The same things were measured in two ways. Each way mixes the same 10 hidden numbers, adds some noise and spreads widely along 7 directions of its own, which tell nothing about the thing.
Some things both ways: the first way, then the second way.
-27  14 -17   5  13 -11  18  10  -2  10   4   6  36 -14   5  19 -14  16   6  -8   0  -9  -6  -3  -4
 -9   9  -9  20  13  14 -18  -2  13 -14 -10   9 -22  18   9  -6 -20  -3  -9   7 -22 -22 -20  -3  14   4  30   7   6

  5  25   4 -22  45  10 -21 -18   3 -22  22   8 -17 -37   7 -17 -13  14  33  -2   6 -12   0 -25  22
 19  -1   5 -11  14  16  15  -2  -5  -5  -1 -19  35 -14   6   0  34 -21   7   7  -6  24 -20  -9   3  14 -19 -14 -34

 17 -12  25  -7 -12 -19 -17  -1  15  -6 -16 -17  -6  -8   0  -2 -21 -26  12 -12  16  17  -6  -9  -3
 -2 -19  31 -19  -2  -8  32  15   0 -11   9  14   5  23  -9  -4  33 -15  19 -16  11  -3 -11 -18  -1   6  -1  11  38

-20  11  22 -24   9   7   3 -10 -21  12   1   8   4 -13  33  -9  15  12   8   8 -18  10 -21  -9  -2
 15   7 -29  11 -19  32 -10 -23   1 -20 -35 -14   0  -5  14   4  13   0  -5  40 -19  24  -4  17  29 -11 -40  11 -51

  2 -18  13  26 -17  17  27  39  -5  17   3 -21   7  28  51  22  26  -1 -19  26  -4  27 -45   9 -10
 14 -32  13 -10  19   5  31  -5  23  26  -6 -14   3  36 -13 -32  -8 -30 -33 -25 -14 -29 -12   5  -1  31  24 -10  44

-10  33 -26  -3 -11  12  -9 -14 -30   1  10   3  23  -4  13  -5  -1  10  10   4  -5 -14  19  14   7
-35  -6   2  32  16   7   3 -10  10 -22  20   8 -18 -33 -21  22  -2   2   9   4   6 -13  -3 -10 -20 -21 -12 -19 -15

-13  -9  29 -26   7   8   9   8  11  13 -32  -5  16 -19  37  10  -4   4   3  -3   4 -12 -22 -28 -23
 -4  -2  -7  32  29  34   2 -11  18 -13  -5 -12 -11 -20   7   0   9 -19 -16   6 -34  16 -21   8   3  28 -11 -10  14

 64 -21 -25   8 -65  -2   6  -3  13 -21 -10 -30   2  28 -21   5   5 -25 -43  -5  40 -12  33  42  -9
 -1  -5  -5  29   8  33   5 -23  10 -17 -10 -12 -12  -5  10 -33 -18  -2 -20   4 -21  -6 -12  14  22  23  15  -5   8

 24  15  15 -40   1 -35 -15   7  15  -4 -10 -15  17  -4   6   2 -11 -11  26 -31  19  11  18 -12 -18
-11  13  24  10   3   7  -6 -16 -19  -8  28  -6 -21  10 -21 -18  14   3  15   4 -17  -4   2   6 -10  27  17  17  58

 -3  11  14 -16  21   1 -12  14  11 -14   5 -11  36 -13  20   8  -2 -14  28   3 -13  26 -15 -10  -7
  1   9   0  28  17   0  16   8  25 -36  -4  47 -13  23   4  -3  -2  -6  12  -3  -1   6 -27   3  -3  16  30   8  30

 12  -4  16 -14 -67  18 -32 -38   1  -1 -12 -12   3  19  -2   0   1 -38 -29  35 -14 -10  13  39  13
 -8  10  -5  27  19 -15  21  27   3 -45 -46  37 -19  -2  23   5  -3  -9  28 -14  20  21  -8 -13  26  -1  -6 -42 -30

  0  -6  23 -62   2  -4 -61  11  12 -10  -1 -15  35 -15 -16  12   3 -35  13  23   2 -10  -4   9   5
 10   6  11   7  33 -17  24  19  17   1 -25  26  12  21  12  -5 -16 -29  21 -23  16   3 -28 -18  16   8  26 -39  -6

  4 -26   5 -18  -8 -12   1  12  10  11 -61 -15 -11 -31   4  25 -26  14  -7 -30  33 -32  -6 -46 -10
 14   3  17 -24   2 -13   5  27  -7   1 -22   9  -4  22   8  -6   8 -12   6  -4   2  -7 -16 -14  14   6   7   1  19

 -4   0  32  23 -12   4   6 -18  10   5  10   0 -11   2  29  -4  -8 -22 -13  21 -20  32 -34   6  19
 -8  -5  -1   6   5 -20  44  15   2 -26 -37  13 -23  27   6 -35  16  -6  -1 -23  -1   0  22   4  -6  38   3 -24  28

  5 -14  -8  41  -4 -16  21   1  20   4   2   2   8 -19 -20  10 -18   7  -8 -40   1   6  -4   7 -11
 -3   1 -22  26 -13  21  -8 -21   3 -43 -15   4 -22  -6   1  -7  -8  14 -24  19  -3  -8  -3  16  12  -9 -12  12 -27

-32  30  -9   5  12 -20  -2  13  -7  16  31   7  45  -2  11  13  -6   7  39 -11 -21  13  -3   0  -4
-14  -1 -14  30  -8  26   9 -24  -2 -35 -33 -29 -32 -10   6  -4  15   6 -17   4 -17  -1  26  14  17  14 -38   3  -1

 27  11 -23  10 -16  13   1 -16 -15 -28  12  -2  -6  19 -11 -18   8 -10 -15  10   2   3  25  24  22
 -3  17  23   0   2 -10  19 -10 -11   2   9 -22  14 -11 -26  21  25   2  29  -9  23 -14  14 -13 -23  -7 -21   3   7

 27 -35  12  53 -21 -14  57 -11  26  14 -44  -6 -40  -9  -4   0 -23  17 -50 -48  18   2  -9  -3 -23
 -5   6 -16  27  -7  24  18 -12   3 -31 -23  -6  -2 -24  16  -9  17   0  -2   8   1  18  -2   8  11   7 -30  -6 -31

 33  -2  -3 -15  -7  21 -21 -45  -4 -26 -17  25 -12 -15 -32 -41   1  -2 -12 -36  -1 -13  39  19 -10
 30  13  -5   8  -9 -16  29  15 -22 -21 -31  18 -19  21 -14  -3   7   1   9   0  31  11  13  23  12  -6   2  -5 -14

-14  15 -37  11   3   4   2   7  -4 -19  38   5  48 -11   1  23  -1   5  25   9  -5   5   0  -1  17
 -6  -4   5  17  15  -6   8  15  20 -22  13  42  -3  -2  -9  18  -3  -8  17  -4  15  -2 -37 -11 -10 -16   6  -1   5

  4   2 -19  35 -14   3  29  19  -1 -18  19 -20  14  14  26  22   2   5  26  13   3  28 -10 -16  12
 13 -10  32 -27   8   6  20 -26   0  12  15 -39  31  -4 -35  26  38 -11  12   4  -5  -3  11 -13 -23   3 -36   5  16

  2   1 -41  15  -5   4  40  -7  -4 -12  24   7  13  -3  -6  13   3  35  -9   3  16 -20   5   5  12
 14   8  -9   0   6   9 -30   4  -5   6  -5   1 -17  41   8 -13  -2 -23 -27   2 -24 -15 -37   8  20  17  22  26  23

  2  15 -12  24  -8   7 -13  -9  -6  -6  -9   1  -2 -14   4  -1 -20  -3   8 -19 -14   6   9  -5  11
 -8   3  12   4 -17 -16  29  20  -8 -50 -11  26 -14 -15  -8  23  28  16  20  -4  39  -1   8 -13  -9 -22 -29   8  -7

-14  -2  25 -22  -5  -3   5   4  -3  23 -19  -1   3   3  20  11  10   9  -1   3 -17   4 -14 -12 -12
  2  31  -1   1  15 -17 -39 -36 -15   7  -1 -22 -21  22 -30   0 -28  14   0  18 -22 -25  18  11 -15   4  13  -8   6

  0   3   1  33   6   3  -5   9  -9   5   7   3 -20  16   5  -4  -8  -2   9  -1 -14  15 -10   3  14
  5 -23  16  -6  14 -21  36  31  22 -18 -25  22  20  24  16  -3   1 -16  15 -42  31 -16 -29 -31  16  -1   5 -13   1

  6   8  12  13  21  -6   5 -18   9 -14  37  38   8  22 -15 -38   7 -13  26 -17 -18  32  10  20  -8
  9   0 -16  28  -1   7  21 -16  -2 -16 -21 -25 -15   6  -9 -22  10  12  -3  -7  -8   5  17  30   2  29 -20   7  19

-22  15   6  16   7   0  16  27 -11  34 -18 -19   6   1  41  25  -9  26  11  -6 -10   1 -20 -11 -19
-14  -7   5  17  38  -9  36   8  17  -1 -12   1   4  -3  -5   5   6 -27  10 -27   7  -5   0 -17 -13  11   0 -49 -13

 -4  36  -6 -24   0  44 -26 -23 -34  -9  25  -1  26   2  28 -17  31   4  -1  41 -29  -5   6  38   6
  1   6 -10  24  13  21  -7  -2   2 -16   7   9 -17  -3  -8  19   7 -20 -17  11  -1  -6 -23   6   2  -9   3   8 -17

Other things, the second way, with their names:
<447>:  -5 -13   5   6  -5   4 -23  -6   9 -12  22  18 -12   4 -18  10 -23  11  -6   8   7 -33 -33  -4   4 -33  11  25   7
<195>:  15  12  11 -10  -2   4  -8   3  -1 -12   3  21   2  42  -6  26  18 -19  11   6   6 -12 -26 -14  12 -17  17  36   2
<187>: -27  19 -16  33   2  28   0  16  14 -52 -12  26  -8 -13  39  25  48 -28   1  -2   0  14 -39 -24  12   1 -28  23 -22
<540>:  31  12 -17   0 -18   6  17  13  -8 -25 -42  -9   8  32  19 -10  21   6   0  -3   6  -3  -1   7  24   9   2  31 -20
<93>:  15  10   8   1   8 -10  21   1 -14   6 -21   2  -7  13 -10 -23 -15  -1  20   6   7   5  11  11  13   6  23 -32  -9
<25>:   2  24  -5  13 -15  13 -32  -6 -21 -31   6   4 -22  -1  10 -21   8  10 -18  12  -6  -1 -28  15   8  17  -4  41  26
<53>: -23  13  -5  21   0 -11   5 -14  10 -48 -13  13 -19 -13  -8  28  17   1  -9 -11  22 -12   5 -10 -23 -11 -47   2  -3
<5>: -14 -14  12  21   4  13  20  -6   7 -30  17   6  -5 -12 -11  18  35 -20  -6 -20  18  -1 -22  -6  -7   1 -35  15  21
<92>:   9   4   4   3  18  21  20 -12  -3  17 -32 -41  15 -17  17 -20   7 -31 -11  -8  -8  12  -4  -1  23  28 -23 -40 -17
<513>:  10  17 -27  36  -6  -6  36   1  -7 -43 -39   1 -16   7   8 -25  12   6 -16 -21  26  -3  16  23  -1  22  -7  -1 -17
<569>:   9  -2   5   6  41  -1  10 -14   0  10 -11 -10 -12  45 -16 -21 -24 -21  -1  -5 -24 -17  12   4   9  23  59 -42  -6
<387>:  -7 -19  20   1  13  -4  36  -2   4   0  -6 -14 -10 -14 -18  -3  16 -13  -5 -18   5  -3  10   0 -14  17 -29 -24  35
<348>:  15   0   3 -26  -8 -18  -7  16  -6 -10  -7  12  -6  41 -10  -8  -6  22  16  18 -13 -22   2  -6   0  -8  36  18   2
<402>:  25 -20  -3 -16  -1  17  17  11  14  10 -42 -13  16   6  27 -34 -18  -3  -8  13 -18  -1 -16  -1  37   7  11 -17 -24
<419>:  25  12   3   5  27 -30  24  25  14  -3 -25  36  17  43  -2  13  -9 -17  45 -17  22   6 -21 -11  11  -6  31 -20 -17
<148>:  16  16  11  -2  -2   6  -2 -11 -25   2  13 -18 -10  19 -30  12  24   0  14  14  -7  -3  10  12  -3   3   5  26  18
<382>:  -1   5  13  27  47 -20  17   2   6 -10  -9  -4  -4 -30 -16   9 -21  -2  12 -24  18  -3  -2  -5 -16   9  -8 -54   1
<417>:   5   4   4  -1 -10  -9  32  12   4  -9 -18  -7   9 -24  -6  14  25   9  14  -3  21   0   5  -5 -19  -8 -45   3   1
<267>:   7   4 -13   6 -18   5  -8  13   8 -34 -19  10   3 -18  24   4  20   4 -19  -1  12   4 -39  -2   6  -1 -49  33   2
<238>:  -9   1   8  16  33   9  -1 -24  16  -6   8  -7  21 -20 -13  30  -6 -15  20   2   3  -1 -18 -21  -3 -18  -9 -33 -42
<7>:  10 -22  12  -1   9  24  16   0   3 -17   3   0  22   7  10 -14   9 -16   8  -5  -2   6 -31 -13  29   5  15  -3 -20
<514>:  11  13 -15  19   1  20 -12   1   4 -50 -29  22  -4 -20  35  -8   1  -6 -19  13   0  27 -43   6  26  10 -24   1 -21
<71>:  -6  28  -8  24   7  12 -20 -15   9   1   9 -10  10  -8 -11  48  13  -6  21   7   6 -13 -20 -11  -7 -28 -23  24 -23
<335>:   6 -21  15 -24  -2  16   3   8  26  49  24  -4  42  -7 -10  18  -9 -11  27  26  -4 -21 -41 -27   6 -45  14   7 -28
<276>:   1  24   8  18  19 -24   6   7  -9  -9  -2  17 -20  -2 -16 -11  -6  13  30   2   1  13   4  13 -19  21  10 -19  33
<135>:  14  -4 -12  22   8   4  23  14   6 -37 -27  18 -20  32  12 -27  -1  -5 -16 -16  -1  -4 -10  14  17  26  26   5  11
<155>:  18 -16  23 -17  -7   9  29  24 -12  -8   6  16   8   0  -3  -4  39 -23  12   3  12  26 -27  -2  13   4 -12   9  18
<484>: -19  -4  19   4  38  -6   0 -30  16   8   4 -24  -4  24 -23   3 -27  -9   1 -16 -17 -47  15 -21 -12   6  31 -32   8
<60>:  36   0  28 -26  14  28  13 -33 -25   8  -1 -49  33  -3 -15   5  32 -28   3  13 -11  25   2   1  18  17 -20 -15 -20
<241>:  44  18 -18  -4 -19  15   6   2 -13 -14 -47 -24   9  13  18  -5  17   7  -3  17  -5  11   2  16  31   7 -17  25 -28
<325>:   6   4  -7   5  -8   6  -6  14  10 -34 -24  40  -4  37  28   0   6 -16  12   1   4   9 -41 -10  39  -7   5  19 -10
<77>:  10 -17   7  -7  -3  38   7   1 -10   9  -7 -24  14 -14  11  -9  17 -18  10  17 -14  21 -22  -3  39  -3 -14  -6 -27
<151>:  23  -4  13 -13  17 -18  40  21  25  24 -17  18  40  14   0  -5 -13 -13  39  -6  18   0 -21 -17   3 -10  26 -32 -20
<431>: -18 -10  22  -5  24   4 -14  -3  16   6   8 -14   2 -20  -5  19 -18  -9  -8  -6  -4 -35 -24 -33  -3 -15  -5 -15   2
<304>:  -2  12  17  14  25   4  -3 -29  -6   6  23 -22  11 -47 -30   9 -12   5  12  13   6   0  -4   0 -21  -5 -12 -34 -16
<401>:  21  17 -13   8  -3 -31   9  24 -23 -12  -9   8  -6  -4 -13 -14   4  20   8  -7  27   0  -6  18 -18   5  -7   1  -2
<147>:  32   6  20   4  17  10  31 -31   3  19 -10 -34  32 -45 -23   4   1  -1  25  12   8  34   3  17  -5   9 -44 -34   1
<323>:  25  -1  11  -4  23 -11  31  33 -16   5  25  18  13  13 -27   7  29 -20  24  -3  18  11 -18   1 -17   1  33  -8  -8
<110>:  35  10  32 -30  15 -10   3 -18 -20   6   1 -18  20  40 -34  31  16 -16  25   1   8  -7   8 -10   5  -9   6   3  -2
<559>:  -7  14  -1  10  -1   0   3 -15  -7 -31  -7 -30 -20 -13 -16  14  29  18 -16   0  -9 -20  28   4 -31  16 -35  21  22
<345>:  -1  34 -15  -9  -7 -14 -21   1   0 -11 -28  10  -2   8  13  10   7   0   5  23  -6   0  -9 -10  -5  -7 -22   3 -25
<507>:  20  20  -1  -5   2 -17   3   2 -15   4  -4  14  14  22 -11 -13  -8   3  31  13  13   4  -7   4   3  -8  28 -12 -32
<317>:  -1   8   1  -2 -13 -22  -1   1 -12 -36 -17  -1 -23  18 -11 -11  -9  35  -1  -1   7 -34  24   0  -8  -2  10  13   7
<171>: -11   3   9   8  10  12  -5 -40   4   9  22 -27  -4 -25 -35   3  -6  15   8  30 -25  -7  16   9 -28   0 -10 -12  10
<342>: -15  -8   4  42  27  14  37 -13  23 -18  -8 -13  11  -6   7 -16   3 -16   4 -41  10 -12 -10  -8   4  27   1 -19   8
<309>:  40  -6  25 -24   8  -2  38  -9 -21  15 -24 -27  25  -2 -20  -6  10 -10  27   7  11  25  19   8  18   2 -13 -39 -23
<145>: -12 -15  15  19  21 -17  47   7   8 -33 -11  25 -28  23 -16 -12  11 -14   8 -31  12  -2  14   1 -10  23  12 -26  38
<553>: -10   6   9  -1  14   0  -1 -26   7 -14   9  -4  -2  28 -19  -1  -5  -3  -5   4 -12 -33   9 -13 -17   3  31  -5  -6

Some of these things the first way, each followed by its name:
 29   7 -12 -17 -16  -1  -1   4  -7  -6  -3 -20  -6   8   3   5  11  10  -7  -2  17 -12  15   8  -4 => <507>
-20  -3   8  12   6 -12   4  -8  13  -6   0   9  17  -7  -1   1 -26 -11  29  -7   3   8  -9 -15   3 => <348>
 11   3  -2 -24  10  26 -17  -6  -8 -20   0   5   1   0   1 -13  14  -5  11  11  -2 -11  11  -1   6 => <241>
  6  -8  43 -35 -22   3  -5 -50   3   5  -2  26 -18   7   8 -34   5 -27 -32  14  -1  -5  -9  22   3 => <77>
  3   7  28  -7  16 -12 -21  -5  -6   5   1  21 -10   5   7 -20 -11 -11   9 -19  -6  28 -13   7  -4 => <402>
 25  23 -11 -31 -13   4 -21 -30 -17 -36   9   7  15   1  -3 -28   2 -18  11   0  10  12  30  12   9 => <171>
 35 -14   9 -21  -2  -8  -7 -13  25 -15  -2  -4 -17 -20 -14  -2  -5  -8 -20 -11  17  -9   1  -2  10 => <25>
 10   7   2   4   7  15 -11   5   2  -5   1  -4   5   0   9  -6   0  -2  11  -7  -5  -3   5   8  -9 => <135>
 -5  27   7 -31  24   4 -43 -11  -9 -10  -8   8  15 -32  10 -19 -13  -7  39 -24  -8  -5  15 -20  -1 => <145>
 14  14 -43  11   7  22  -5  45 -12   0  17 -34  13  -2  15  28  21  21   5  12  -1 -28   7   3   4 => <513>
 -8   5  24  15  -3  15  -8  20 -11   9   1 -10   2  24  43   9  13 -13   3  22 -28  41 -33   2   2 => <417>
-18 -18  49   2  -6 -27   9   3  22  25  -8  -8   3  -4  12  15  -7 -10  -6   0 -16  33 -43   2 -10 => <325>
 43  26 -15   2 -12  30 -38   7 -37 -23  13 -21 -31  21  20  -8  23   7  12  17  -1  18  15  15  22 => <267>
 -1  21  23  29  28 -18  -2  -9   7   3   1 -10  -8 -16   1 -16 -26  -1  14 -24 -15  35 -10  14 -12 => <553>
  4   7  14 -21  41 -23 -20 -12  18  -6   3  17  -8 -38 -19 -21 -25  -4  30 -38  13 -18   9 -22  -2 => <7>
 -3 -32  19  -3  -7  10   4  33  22   8 -16 -29  10   9  11  25   8 -19  -5  31   3 -13 -28  -4 -10 => <540>
 -2 -17  32  36 -35 -16  21   0  13  27 -22 -22   2  32   3   4 -12 -26 -23   3 -13  27 -18  35 -23 => <484>
 10   3 -24  11  23 -12 -11  27  22 -11  40   7  20   0 -23  21  -6  11  42 -23   4   0   9  -5  -1 => <401>
 -1 -19   5   5  -2  -1  22 -26  27  -9  11  41  -2 -18  -7  -5  -9  -6 -13 -20  -7   0  -8 -19  14 => <309>
  6   9   6  15  25 -13  -2   8  13   0  28   4   2  13 -12 -16  -2 -16   3  -2 -13  14  -2  27  -1 => <342>
-32  29 -16  -3  21  19 -17 -43 -20 -19  41  49  10 -16  -8 -27 -10  -6  -2  28 -27  -5  -3  13  50 => <431>
 25  -9 -40  30 -41   2  31   8  -4 -16 -19 -43  15   7 -11  24  -2  16  -5  -6  27  -6  24  15 -13 => <195>
  3   6  14  -5 -16  -7   5   0   7  19 -21 -18  15  10  11   4  -4   0   1 -12   2  -6   8  17 -36 => <569>
  2   7 -19  19  -7   0   2 -12   2 -13  23  19  15  -9   0   1 -11  -2  10 -15  -4  16   2   1  17 => <387>
